The rows of a group lie close to one hidden flat surface of 9 dimensions, which passes through zero. Surfaces can cross.
In the rows, 128 means zero.
Some rows, each with its group after it:
[ 74 101 134 128 113 124  94 155 149 142 124 106 139 105 108 128 141] : gotiz
[163 138 140 101 125 108 136 113 118 138 117 127 120 101 139 131 173] : torip
[113 153 147 141 105 118 101 126 163 138 131 130 129 121 151 131 119] : Tozo
[134 107  93 153 119 116 124 154 135 113 119 124 109  73 111 134 140] : fov
[138 158 144 141  94  89 104  97 141 136 140 118 111  88 132 118 171] : fov
[138 139 132 159 150 107 120 124 143 101 135 107 160 114 135 142 125] : Padak
[154 148 138 109 121 136 133 140 120 157 111 138  84 135 191 148 136] : fur
[138 137 128 120 134 147 146 124 136 125 116 129 136 130 121 139 130] : fur
[ 95 155 145 140 135 116 124 135  99 128 113 121 118 135 125 130 106] : gotiz
[154 141 139  99 144 152 132 112 117 135 118 111 131 163 144 129 139] : gotiz
[132 139 122 139 154 109 157 140 106  91 127 152 148 130 126 134  93] : Padak
[117 139 151  92 137 133 103 113 127 145 105 122 148 150  95 121 123] : Tozo
[142 118  99 124 111 151 138 126 114 150 126 144 122 104 113 130 143] : Kez
[120 124  90 145 148 115 114 139 101  91 139 129 161 162 141 131  92] : Padak
[159 151 125 174 134  95 154 110 126 101 132 101  98  81 130 134 163] : fov
[109 134 155 125 143 126 121 152 157 110 122 138 143 146 139 121 103] : fur
[142 130  82 150 114 126 139 109  96 117 140 162 117 129  92 105 103] : fov
[130 129 108 128 126 122 136 130 122 120 124 141 139 104 100 133 135] : fur
[158 159 163 165 163 125 131 133 124 129  96 114 151  73  88 142 123] : torip
[148 141 151 144 137 132 150 122 159 107 134 128 133 122 131 115 141] : Kez
[171 159  98 149 132 174 135 111 126 118 116 151 159 122 102 116 127] : Kez
[117 130 143 139 136 103 142 156 127 113 119 156 128  98 103 124 104] : torip
[116 121 122 128 120 136 128 126 113 138 137 137 115 149 132 120 108] : fur
[127 120 126 135 131 159 140 117 156 118 137 105 132 151 127 130 130] : fur
[142 121 129 131 145 125 132 134 103 140 117  96  96 131 145 162 117] : Kez
[ 91 114 120  96 122 111  96 141 129 125 113 114 130 131 104 135 132] : gotiz
[135 125 114 136 132 127 127 143  97 129 119 120  95 127 131 135 111] : Padak
[136 124 138 143 135 119 126 134 131 112 139 148 152 119 121  99 132] : gotiz
[109 134 121 109 110  99 119 122 138 121 138 153 147 123 119 126 127] : torip
[124 146 131 152 117 100 140 135 138  98 152 148 136 116 166 104 147] : Tozo
[107 109 116 120 138 134  84 139 123 106 137 109 162 152 127  85 145] : Padak
[108  96 118 132 122 131 155 165 156 115 126 135  86 116 145 146 111] : Padak
[139 125 121 153 136 114 149 132 107 113 139 137  99 118 130 118 119] : torip
[142  90  79 128 116 127 144 110 125 114 155 117 103 141 128 126 130] : gotiz
[120 114 114 122 113 135 133 131 117 137 146 148 111 155 142 119 105] : Kez
[115  93 158  90 133 163 175 143 153 142 125 136 111 149 138 126 127] : fov
[109 146 113 144  85 125 133 112 103 161 136 125  77  97 132 121 169] : Tozo
[130 146 148 127 153 128 144 126 133 107 119 119 136 139 132 125 131] : fov
[124 130 117 153 140 107 107 109 119 110 137  78 149 123 115 133 144] : Kez
[175 162 155 105 141 123 116 101 130 151 103 133 146 112 112 139 147] : Tozo
[120 133 135 163 131 150 137 127 134 124 131 118 114 133 118 122 105] : fur
[141 125 126  96 104 127 101  77 160 155 148 130 155 147 109 138 137] : gotiz
[130 123 116 127 115 139 125 118 142 133 137 111 118 138 140 136 142] : torip
[138 146 125 151 126 130 134 124 135 124 124 116  99 116 135 135 131] : torip
[116 121 133 135  99 118 155 137 151 135 132 160  94  88 118 134 121] : Padak
[144 139 137 150 119 113 142  98 135 134 143 129 122 113 114 118 139] : Padak
[ 98 117 133 142 107 116  98 142 134 138 136 114 107 113 139 120 134] : fur
[131 120 129 167 135 112 116 113 161  99 159  83 121 140 158 134 123] : Padak
[127 134 128 134 151 132 149 154 114 101 119 132 117 142 151 115 120] : gotiz
[125  76 116 114 131 127 127 158 121 129 134 127 118 122 140 115 141] : torip
[135 130 120 151 144 140 150 115 103 114 144 121 132 152 141 125 120] : Tozo
[128  99  94 154 102 108 123 151 156 118 149 155  90 107 135 140  89] : Tozo
[109 127 173 133 140  95 129 105 156 108 154  77 136 130 144 127 163] : Kez
[ 93 151 126 141  86 139 113 137 126 151 119 134  87 118 133 119 126] : fur
[ 88 142 136  85 128 127 125 148 144 117 119 179 193 158 125 133 102] : Padak
[129 117 135 135 121 118 110 113 135 136 150 139 145 132 117 112 120] : fov
[118  94 111 116 101 110 145 144 172 128 140 125 108  92 144 151 158] : torip
[137 116 137 117 141 120 108 141 159 118 107  92 139  96 125 143 162] : gotiz
[144 181 178 112 146 107 112  98  94 153 122 123 166 136 140 139 137] : fov
[162 142 122 114 110 130 137  91 115 156 130 133  95 126 124 126 145] : Tozo
[161 120 123 147 135 154  70 142 158 131 133 144 175 135 134 104 110] : Kez
[148 119 117 129 126 157 111 145 147 137 122 142 132 136 139 127 115] : Kez
[123 104 116 122 106 115  93 112 111 164 146 127 152 111 113 116 148] : Kez
[143 140 149 126 124 139 125  92 154 137 149 129 149 164 148 117 123] : gotiz
[119 146 118 131 151 132 109 166 126 108  93  98 140 123 147 154 137] : fov
[120 120 128 116 123 122 124 136 146 119 131 140 129 135 132 123 123] : Tozo
[133 137 164 122 143 155 112 115 139 153 108  95 149 130 116 137 139] : fur
[128  98  96 121 138 147 155 145 108 118 129 140 122 149 132 135 107] : Tozo
[125 149 159 125 145 149 123 142 122 136 102 127 122 144 133 124 107] : torip
[137 118 167 128 125 112 139 107 144 145 152 136 135 122 130 113 136] : fov

New rows, each followed by its group:
[130 123 119 148 127 136 117  97 134 120 163  93 116 181 157 121 125] : Padak
[148 158 135 138 147 167 119 145 174 101 109 149 166 133 126 111 116] : Kez
[132 115 134 150 154 149 108 126 131 137 121 110 193 117  90 136 119] : torip
[129 134 158 138 160 115 112 120 137 108 124  96 163 126 109 120 139] : Tozo
[125 150 131 115 116 122 122 157 146 130 119 187 148 128 165 142  99] : Tozo
[114  99 113 110 106 123 152 109 153 137 151 142 146 131 127 155 129] : torip
[119 130 139 189 124 117 122 133 148 111 148 101 105  98 130 114 129] : fur
[119  79 128 165 156 111 124 140 119 111 158 114 133 137 116 110  90] : fur
[126 105 115  93 129 140 132 156 167  99 125 143 118 165 166 127 120] : gotiz
[131 150 101 153 107 144 150 103 123 130 131 123  99 114 118 127 144] : fur
[111 110 142 152 109 108 109 144 173 123 142 101  92 103 134 124 132] : Padak
[112 124 105 126 119 145 126 125 134 133 114  91 137 108 110 146 167] : Kez
[148 123 168 119 145 157 167 120 146 131 123 109  87 148 149 115 147] : Padak
[131 138 140 129 108 129  94  99 145 151 136 105 126 125 127 121 151] : Padak
[133 140 109 149 157 103 133 155  84 102 112 132 133 121 129 154  85] : Padak
[153 128 108 134 117 154 115 108 122 152 130 133 154 107 107 121 157] : Kez
[192 142 142 155 138 143 103  87 126 147 153 141 170 124 123  95 137] : Kez
[123 144 125 125  87 104 119 116 125 158 126 171 120  84  92 130 123] : Padak
[126 151 139 148 126 105  99 106 123 130 143 110 123 151 138 128 102] : Padak
[110 114 124 101 134 147 132 133 115 129 123 128 132 156 123 125 130] : Tozo
[141 108 135 148 141 118 118 107 149 112 141  76 118 119 104 118 147] : Tozo
[140 160 180 104 137 131 138 134 113 159  86 134 100 111 115 137 133] : Padak
[130  77 134 121 144 132 111 163 133 143 122 105 125 112 134 141 125] : fur
[141 101 120 124 128 159 107 165 156 149 104 101 121  94 139 154 147] : Kez
[107 112 129 106  98 140 121 152 172 156 113 131 117 102 134 157 137] : Padak
[150 166 166 131 149 138 170 123 161 104 103 121 133 103 121 135 159] : Kez
[129 142 158 125 142 146 122 151 134 143 100 125 148 100 131 128 144] : gotiz
[151 147 150 124 171 122 150 118  66 101 116 143 148 143 103  84 133] : Padak
[139 120 154  96 145 112 113 106 155 110 131 108 145 147 110 107 157] : Tozo
[144  89 136 155 157 144 118  92 148 128 148  46 164 120  98 128 163] : fur
[144 131 127 121 125 149 137  97 121 146 135 102 113 160 142 141 129] : gotiz
[116  85 125 108  96 121 144 145 125 159 139 152  90 101 136 131 138] : Kez
[139 122 129 163 124 132 142 130 128 133 142 132 125 106 134 119 127] : gotiz
[136 143 146 164 137 103 154  99 143  86 165 129 132 142 132  99 124] : Kez
[122 154 123  83 128  96 122 138 152  98 108 159 124 156 139 149  93] : gotiz
[150 112 154 132 175 154 160 143 144 113 116  95 145 127 134 144 132] : fov
[100 101 119 118 107  95  97 140 132 128 145 123 121 118 142 119 150] : fur
[157 128 154 121 136 114 119 107 108 165 128 107 123 118 135 142 144] : Kez
[117 118 105 133 111  87 129 111  71 139 152 149 126 110 104 116 124] : Kez
[129 161 108 120 134 139  90 133 107 130  97 148 183 128  87 125 116] : Kez
[116 114 115 101 127 133 119 114 112 136 135 125 149 151 113 123 133] : fur
[121 121 132 116 138 142 155 135 142 111 133 138 144 153 141 130 122] : Padak
[134 107 107 138 107 140 126 136 150 138 125 113  95  93 128 137 156] : fov
[ 96 138 139 117 129 129 118 152 120 132 107 130 144 114 116 127 139] : Tozo
[117 126 111 187 124 114 146 149 114 116 135 106 112  61 131 126 166] : Tozo
[146 134 147 118 107 152 129 115 192 143 146 159 144 147 161 131 114] : gotiz
[144 158  94 133 127 120 111  74 126 115 157 156 252 139 104 130 133] : Padak
[155 129 118 125 127 103 148 156 143 104 124 157  97 106 174 145 134] : fur
[149 142 121 143 139 106 145 126  71 118 132 157 110 123 117  97 115] : torip
[117 128 140 122 152 126 145 169 112 124 100 117 132 114 155 164 129] : fov
[127  75 113 120 147  88 115 119  90 116 161 131 165 143 103 113 111] : fur
[122 111 111 133 117 129 127 145 140 133 131 133 113 122 135 140 113] : Tozo
[134 148 136 109 106  89  90 109 110 149 129 115 128 102 141 125 182] : fur
[ 99 123 123 106 106 146  74 139 155 143 122 112 136 151 148 135 134] : fov
[122 151 140 118 108 120 106 133 101 169 105 137 108 103 133 130 140] : fur
[119  89 111  93 117 145 116 152 151 132 124 132 134 128 126 119 144] : gotiz
[129 113 140 123 122 143 146 105 140 122 154 126 121 149 133  88 155] : Padak
[128 121 158 120 126 137 130 114 164 135 140 103 139 127 144 124 166] : Kez
[164 115 111 158 127 113 140 107 142 115 159 138 104 136 135 134 100] : Tozo
[117 158 146 105 134 151 133 108 134 130 120 117 141 174 137 130 126] : Kez
[116  92 131 117 123 125 134 161 115 159 129 143 121 104 140 152 118] : fov
[143 153 161 155 148 112 131 130 147 110 125 116 139 111 142 131 132] : gotiz
[143 153 134 129 131 125 125 101 126 130 135 131 158 137 127 133 131] : Padak
[130 128  94 134 116 129 123 125  83 141 129 143 106 121 116 125 115] : Padak
[131 128 150 127 137 118 151 124 127 112 131 147 123 114 109  89 146] : Padak
[146  83  77 119 111 138 136 115  98 141 149 140 120 120  98 112 145] : gotiz
[139 128 137 105 123 125 135 122  91 166 121 144 105 138 135 141 111] : Kez
[141 184 165 171 148 111 131 110 127  95 131 121 110 140 133 105 108] : torip
[140 141 137 142 135 162 140 103 128 135 138 110 120 162 140 128 119] : fur
[150 131 150  99 118 152 161 107 122 166 122 144 112 129 122 132 144] : fov
[121 140 141 144 138 108 112 108 117 116 158 123 154 172 150 111 102] : fov
[103 121 101 135 121 137 147 132 134 108 126 100 117 123 122 140 141] : Kez
[126 118 111  90 138 148 149 112 132 111 134 148 166 179 112 129 115] : fur
[143 101 155 102 126 150 126 125 136 181 122 142 146 116 112 134 131] : fov
[162 114 124 143 140 140 142 113 108 141 134 121 132 117 120 136 125] : fov
[167 144 138 144 140  99 132  99 128 111 138 138 139 119 114 119 128] : Tozo
[136  90 128 132 151 139 139 137 130 118 143 112 128 158 137 128 104] : fur
[112 142 174  97 140 149  68 137 148 157  94  74 123 161 155 141 137] : Padak
[135 152 128 116 131 156 137 124 132 128 116 141 142 154 130 125 121] : Kez
[120 123 126 118 111 138 163  92 132 139 144  98 117 119 126 135 180] : Kez
[149 132  90 163 155 149 116 124 110 106 126  81 121 148 139 148 104] : Kez
[ 93 126 134 121 140 133 127 153 101 124 104 113 151 109  97 120 147] : Tozo
[133 155 136 140 144 121 153 133 135  89 123 148 124 135 128 118 104] : Kez
[ 81 154 123 126 108 103  88 140 158  93 128 118 127 146 144 113 135] : fov
[103 109 114  95  75 148  70 128 198 150 123 150 129 115  82  96 147] : fov
[145  97 112 129 125 152 177 131 146 113 140 150 151  99 115 116 168] : Padak
[116 119 131 128 123 131 145 146 151 117 128 141 117 122 135 125 130] : Kez
[134 107 138 105 156  95 128 141 154  81 140 137 172 144 142 122 120] : fur
[136 165 189 108 141 123 107 106 134 141 114 120 144 131 112 106 153] : Padak
[116 117 126 119 123 121 133 152 181  92 129 129 135 129 149 132 139] : fur
[146 134 143 139 156 122 134 120 111 110 127 116 143 125 119 105 145] : Padak
[133 158 107 128 127 165  95 133  83 144 101 121 106 156 129 111 124] : torip
[138 134 129 123 123 156 147  81 128 141 140  85 127 147 136 141 173] : Kez
[106 151 129 132 138 113 107 129 152 105 138 126 173 168 155 154  88] : Padak
[130 152 123 138 133 117 126 117 128 129 127 128 142 139 143 162 100] : Padak
[ 98 152 132 172 129 124 137 143 110 113 139 133 146 123 157 120 121] : Tozo
[150 138 144 141 134 122 123 122 150 130 114  90 126  95 130 155 151] : gotiz
[130 163 151 134 133 101 126 142  99 122 122 172 117 131 145 114  94] : fur
[125  76 110 179 134  97 124 154  95 129 154 118 105  81 107 123 111] : fur
[112 155 163 114 141 110 117 114 145 104 134 146 181 153 118 105 120] : Padak
[134 133 135  91 128 121 120 139 156 113 119 168 148 141 130 121 116] : gotiz
[143 130 141 123 138 131 125 117 146 121 138 127 140 153 146 130 120] : Tozo
[121 112 145 154 143 173 136 123 154 129 140  90 124 166 134 129 107] : fur
[165 156 122 127 149 157 141 146 106 133  95 165 117 145 135 139  78] : Kez
